There are 4 nested groupings, the coarsest first. Each group lies inside one group of the grouping before and may be the whole of it. The rows also spread widely along 14 directions, which tell nothing about the answers.
Known rows, each followed by its group in each grouping:
[ -7 -16 -11 -13  11   7  28 -29  -2  -2  13  36   6 -32  -3  23   0  27
 -25  13 -21  11 -57  -1   9   4 -17 -11  -5  25   0 -16] => q752 lodu q446 q283
[ -2  -7 -17   4  14 -10   1  13  10  21   0  12   6  -6  -3  12 -14   8
  -1   5   5 -13  25   6   9  21 -16   4   0  21  -2 -10] => q752 Kebib q444 q585
[-12  13  18   3   5 -36   2 -13   1   8 -25 -40   0 -18   5 -22   8 -18
   7 -13 -12 -11  35 -13 -18   6 -27  32 -11   8   6 -26] => q747 vubad q649 q795
[ -7   2  -3  16  -5 -22   2 -13   8   5 -14 -22   2  -3   9  -7  16 -14
  -4  -1  -4  -3   1   5  -8  12  -9   3 -15   9   8  -9] => q752 Zali q34 q325
[ -1  20  18  12  -4 -16  -4  -5  -5  -9  16 -16   4  14 -12 -13 -17   9
  -1  -2  26 -23  -1 -29 -10  -1  13 -10  -9 -27 -23  36] => q747 neli q133 q674
[ 13  -3  -5  11  -2  -5  13   0  10  18  -2  -2  15  28  25 -10   8 -15
  15 -28   8  -1  13   7 -16   9 -23  16  12  -5   1  -9] => q752 Kebib q112 q567
[  8   0  30 -17  30 -33   6 -17   6  19   4  -6  16 -26  24 -22  18 -25
   0   5 -11  -3  18  -2 -23   1 -32  30 -12  10 -20 -20] => q747 neli q511 q302
[ 14 -32 -12   4 -14  22  27  10  24 -23 -19  29  18  17 -25   3   1  14
   0   7   6  13 -20 -14  17 -10  -8  11  16 -14  25   3] => q752 Kebib q17 q525
[ 21  -4 -10  12  -8   4   5  18  20  -1  -7  27   8  19 -11   2 -17   8
   2   3  18 -14 -12  -7  10   8   3  -4   7 -10   4  22] => q752 lodu q320 q995
[ -6  -3 -21  21   3   0 -20   1  -5  11 -14   3   8  45 -53  18  -7  -2
  13 -35   0 -17  35 -42 -21 -22   8  10  27 -13  20 -27] => q752 Kebib q112 q289
[-15  18  -5  32 -23 -17   7 -11  -8  -6  -7 -53  -5   9   8 -23 -23   4
   6 -15  22 -21  -4  -2   9  23 -14 -16 -10 -15  -7  23] => q747 neli q133 q510
[  9  11 -25 -15  27  -2  19   0  10   9 -19   9  -8   4  10  -3 -14   6
  17 -11   6 -15  18  18  20   9 -18 -13   1 -12  -3  -5] => q752 Zali q34 q325
[  3  -1   0  -5  11   5   8 -11  -8  -3  -7  21   4   8 -30  11 -21  15
   7 -21  -7  -8 -13 -39  -7 -17 -12  14  22 -16  11 -13] => q747 neli q133 q510
[ -1   1   2  15   2   4 -12  25  13   6  -9 -21   7   9 -15  24  10  -5
  -6 -10  10  16  -6  19   5  -8  30  -4  11 -10 -11  -9] => q752 Kebib q444 q585
[-20   0 -12  19  -1 -27 -12 -23  -9   7  12  -1   5 -16 -17   6 -18  18
 -20  16   9 -22   3 -20  -2  19  -6 -10 -28  23  -4   4] => q747 neli q133 q674
[ -6   2  14   5   8   3  20 -32 -17  -2  12  -8   2  -6   2   4 -14   8
  -4 -16  -6   9 -43 -15   1   2 -21  -3  10  -7 -11  -9] => q747 neli q511 q302
[ 20  11  14   7  -6 -17   2 -19  12 -19 -15  -6  32  30   6 -32   9 -17
   6   3  32  -5  -4 -21 -23 -15  -6  25 -25 -38  -8  18] => q747 vubad q649 q795
[ 16 -18  -7   5  -7  -1  19   9  20  10  -4  26  -2  -2   6  -1   6  -1
   2  -1  -9  -5 -15  11   2  15  -8   1   9   2   6   2] => q752 Kebib q444 q585
[ 15  31  35 -30  41  -9  16  16  17  -5  -3  -3 -35   2 -13 -15 -23  -1
  16   9   4 -15  27 -11   9   7  10  -7  12 -31  -6  26] => q752 Zali q34 q325
[-25   3   8  -6  20  -2  22 -39 -10 -17  -1  -4  12 -26 -17  24  -5  26
 -34  21   0  30 -25 -17   8   4 -16  15 -19  17  21 -34] => q752 Kebib q444 q585
[ 16 -10  18   2 -10 -12   6   0  18  -2 -25  11   0 -10 -10 -10  18 -16
   6 -11 -24   1 -23 -12 -17 -11  -1  24   9  -8  11 -11] => q747 vubad q649 q795
[  1  -4 -21   6   3   2   1  24   8   6 -11  11  16   8 -13  17  -5  16
   2 -11  15 -10  15   1   7  -8   5   4   8  -8  -4  -9] => q752 Kebib q444 q585
[ -3  -7 -16  -2   4   2  25  -3  -4  -6   5   7  10  12  -2   1   0  29
  -1 -20  15 -13  23 -11   1  -8   0 -10  -8  -8  10  -4] => q747 neli q133 q674
[ -6 -14   2   1   4 -12  12  -6   3  -5   1 -17  23 -10   1 -15   8   1
  -4   7   9  -6  13 -12   1  -8 -21   9 -14   0 -14  -3] => q747 neli q511 q302
[  5  -6  23 -12  34  -2   8 -10  10   9  18  30 -38  -4 -44  13 -38  13
  -9  15 -13  -1   5 -25   9  26   7 -16  13  10  19   9] => q747 neli q133 q674
[ -1  -2   3   8  10   0 -14  23   9  25   0  -9 -13  -8 -21  16 -20 -12
  10  -8 -16  -4 -15  12  12  11  -3  -6  36   7 -28  -6] => q752 Kebib q112 q289
[ 30  -3  12 -25   4   8  43  34  21  -3  -8  38   3  -6  25  -5  16  16
  13 -22  -5  -2  -6   7  -4 -12   0  21  23 -20   8  -2] => q752 Kebib q444 q585
[  2   9  -6  -1  11 -27  -1 -16   0  31  -6   0 -15  -8   9  -5  13 -19
  17 -31 -30 -21  -5  15 -18   8 -14  -5  14   0 -16 -24] => q752 Kebib q17 q525

New rows, each followed by its group in each grouping:
[-19  16  25  21   4 -16 -20  26   1  -2   7 -36  22 -14 -16  13 -30   9
 -24  30  31   0  14 -20   9  16   0  21 -10  21 -17  13] => q752 lodu q320 q995
[ 11  10   9  -6  18 -10  10 -23   8  -3  -6   8  -1   8  -4  -6 -13   1
  -2  -1  10   1  -9  -9  -5   4  -2   1 -10 -16  10   3] => q747 neli q133 q510
[  3 -14  -4  20 -26  -6  -9   2  11   1 -38 -17 -27   9 -50  -9  19 -24
  21 -38 -42 -17 -19 -16  -9 -25  21 -10  33 -30  18 -12] => q747 neli q133 q510
[  5   7  -2  -7  22  -1   1  24   3  24 -10   2   0  -1  -3   9 -21  -4
  21 -24  -8 -11  13   5   5   1 -21  15  35  -1 -19 -20] => q752 Kebib q112 q289
[  8  -3  19  -7  -6   3  25   8   8 -20  -6  -4  -1   0 -11 -17  -5  11
   7  -4   3  -7 -10 -23   4 -13   0   6  11 -27   5  18] => q747 neli q133 q510
[ 13 -17  -8  -1   8  14  15  47  27   9   0  12   6   5   1  14  -9  12
   3   4  19   4  18  25  26  12   4  -3  14   2  -8   9] => q752 Kebib q444 q585
[ -9  13  16   0  -3 -12  12  -3 -11 -14  17 -23   3  -5  -2 -15  -3  19
  -2  -7  14 -22   1 -24  -8 -13   8  -7 -11 -22 -20  21] => q747 neli q133 q510
[-13 -10 -26   5  -6   0  17   2  -9   0  25  -2  23  -9  15   6  16  31
 -10  -1  18 -18  -6  12   6  -8   2 -23 -21   1 -34   6] => q752 Kebib q444 q585
[  3 -18   9   5 -26   1  11  -3  -3 -13 -21   0   6  -3 -29 -12  18  -5
  14 -29 -34 -13 -36 -38 -18 -37  -7  20  31 -28   4 -10] => q747 neli q133 q510
[-14   5  11   1  -9 -20   6  -2  -1 -19   3 -37  16 -26   4 -23  15   9
  -5  13  14 -18  -2  -6   1 -14   1  -3 -31 -12 -39  17] => q747 vubad q649 q795
[ -7 -12 -16  -7  12   1  12   9  -1   8  19 -13  11 -10   4  -1  18  10
   0  -5   2 -16   8  17   9 -10  -1 -25  -9   4 -38  -1] => q752 lodu q320 q995
[  6  17   7   5   0 -32   6  23  10  19 -15   4   8 -10  23  -8  -9  -2
   7 -12   5 -24  34  -7 -14  20 -24  39   5  11   7  -8] => q752 Kebib q444 q585
[ 16 -17  21 -18   8 -14   5   4  16  14   9  29   3 -34  -2 -11  14 -15
   3  19 -32 -11 -34  -3 -12  -2 -18  17  14  10 -29   0] => q752 Kebib q112 q289
[ 12 -10  10   3  -8  12  17  41  14  -4 -11  -5  22  -1  14   7  -6   9
   5 -16  16  13 -10  10  13  -7  -3  24  21  -7  -5   1] => q747 neli q133 q510
[ -5  13  10   6   8  -1  13  -3   2  -9  -1   5  10   4  -4  19  -9  21
 -18   2  19  15  -7 -12  -2   5   9  13  -6  -2  18  -7] => q752 Kebib q444 q585
[  7  15 -11  -7  36   3   9  -5  10  15   9  -1  -5  11  13  18  -6   6
  -4  -3  23  14   0  45  16  15  16 -31 -12 -11 -20  -2] => q752 Kebib q444 q585
[ -7   7 -34  17   7 -27 -31 -21   1  14   2  -1  11  -9 -14   2 -13   3
 -10  17  24 -35  -8  10  10   4  10 -39 -39  -4 -42  15] => q747 neli q511 q302
[ 19  22  24  -8  28  -3  13  12  30 -12 -28  -1  -6  25  -7   1 -17  -5
   0   9  26  23  27  -8   7  11  10  21  -1 -18  40   4] => q752 Zali q34 q325
[  2   8  -6 -24  15  -3   9  -9  -5  -9 -11   9  -7  -6 -39 -18  -6   5
  25  -6 -17 -37 -13 -30   2 -32 -13  -8  19 -41 -31   2] => q752 Kebib q112 q289
[-12 -40 -20  13 -10   9  40 -42  -5 -14  15 -11  31   4  14 -16   3  14
 -12  11  11  11 -18  -6  11  12 -52  -1 -23  14   8  -2] => q747 neli q133 q510
[  7   6  -4  16 -11  -5  12 -10  -8  12  11  12   5  11  22  10  -4  11
  -2 -34   7  -4 -31   3 -14   9   2  -7   5  -3  -2  -1] => q747 neli q133 q674
[ -4  29  14   9 -11 -27  11   2  -9  14   5   2  -4 -20  30   7  12  12
  -6 -33  -9 -16 -18  -1 -28   7   9  11   3   3  -2 -12] => q752 Kebib q444 q585
[ 14   5   6   9 -10   3   8  49  20  -1   5  11  12  18   5   7 -13  18
  -1  -4  32 -12  14  -5   5   7  18   4  11  -5  -2  30] => q752 lodu q446 q283
[  8  -1   2  16 -11   0  15   2  11 -15   1 -17  38  22  25  -3  11   8
 -13  -3  46  19  -4  11  -2  -3  11   7 -26 -14  -1  12] => q747 neli q133 q674
[ -8 -33 -11   5  11   0  -5  -4   6  15  27  -9   3  -5 -19   9  15   0
 -11  10  -5   0   1  15   5  -3  13 -33 -11  14 -27   1] => q747 neli q133 q510
[  8  11  -5  -3  10  -7  -6   2  11   1  -8  29 -13 -19 -31   4 -43  11
   0  28   2 -25 -38  -7  25  17  -6 -14   6 -14 -25  26] => q752 Kebib q444 q585
[ 19 -10  15  -7  21   6  -7  26   8  14  -6 -21  26  30 -13 -10   9 -33
  27 -26   8   2  24   1  -9 -32  -6  19  31 -34 -39  -7] => q747 neli q133 q674
[-21  -6 -45  17   9 -12 -17 -31 -25  20  16  -4  49  15  -5  11   1   5
  -5  -7  17 -27   6 -12 -15 -11 -32  -6 -18  11 -42 -20] => q752 lodu q446 q283
[  3   7 -19  -4  13 -20   9 -29   1  26   1  32 -18 -14   7   5 -11   5
   2 -10 -20 -19 -20   7  -6  25 -20 -12  -1  17   1 -17] => q752 Kebib q112 q289
[ 34 -23   9 -12  25  -3   4  -2  33  17  13  12  14  14  20  -8  35 -30
  -2   9  10  22  -4  43 -10  -6  19 -12 -16 -10 -21   6] => q747 neli q133 q510
[ 18   6   9  11   3  -6  -5  29  19  16 -15  -4  -5  22   0   5  -7 -11
  12 -32   9  -1  18   9  -7   3  19   9  20 -14  12  -1] => q747 neli q133 q510
[ 11  -3  -8  18   3  -8  -4   0  16  14 -11 -17  17  35   2 -12  -8 -26
  16  -7  19  -1  12  13   1  15 -24   8   9 -14 -15   4] => q752 Kebib q17 q525
[ -5  11  -4  -2  19 -10  -5  -4   2   4 -12   2  29  -1  -1  28  13   9
 -16  -8  14  18   2   6 -10 -19  11  22  -8   2   0 -35] => q752 Kebib q17 q525
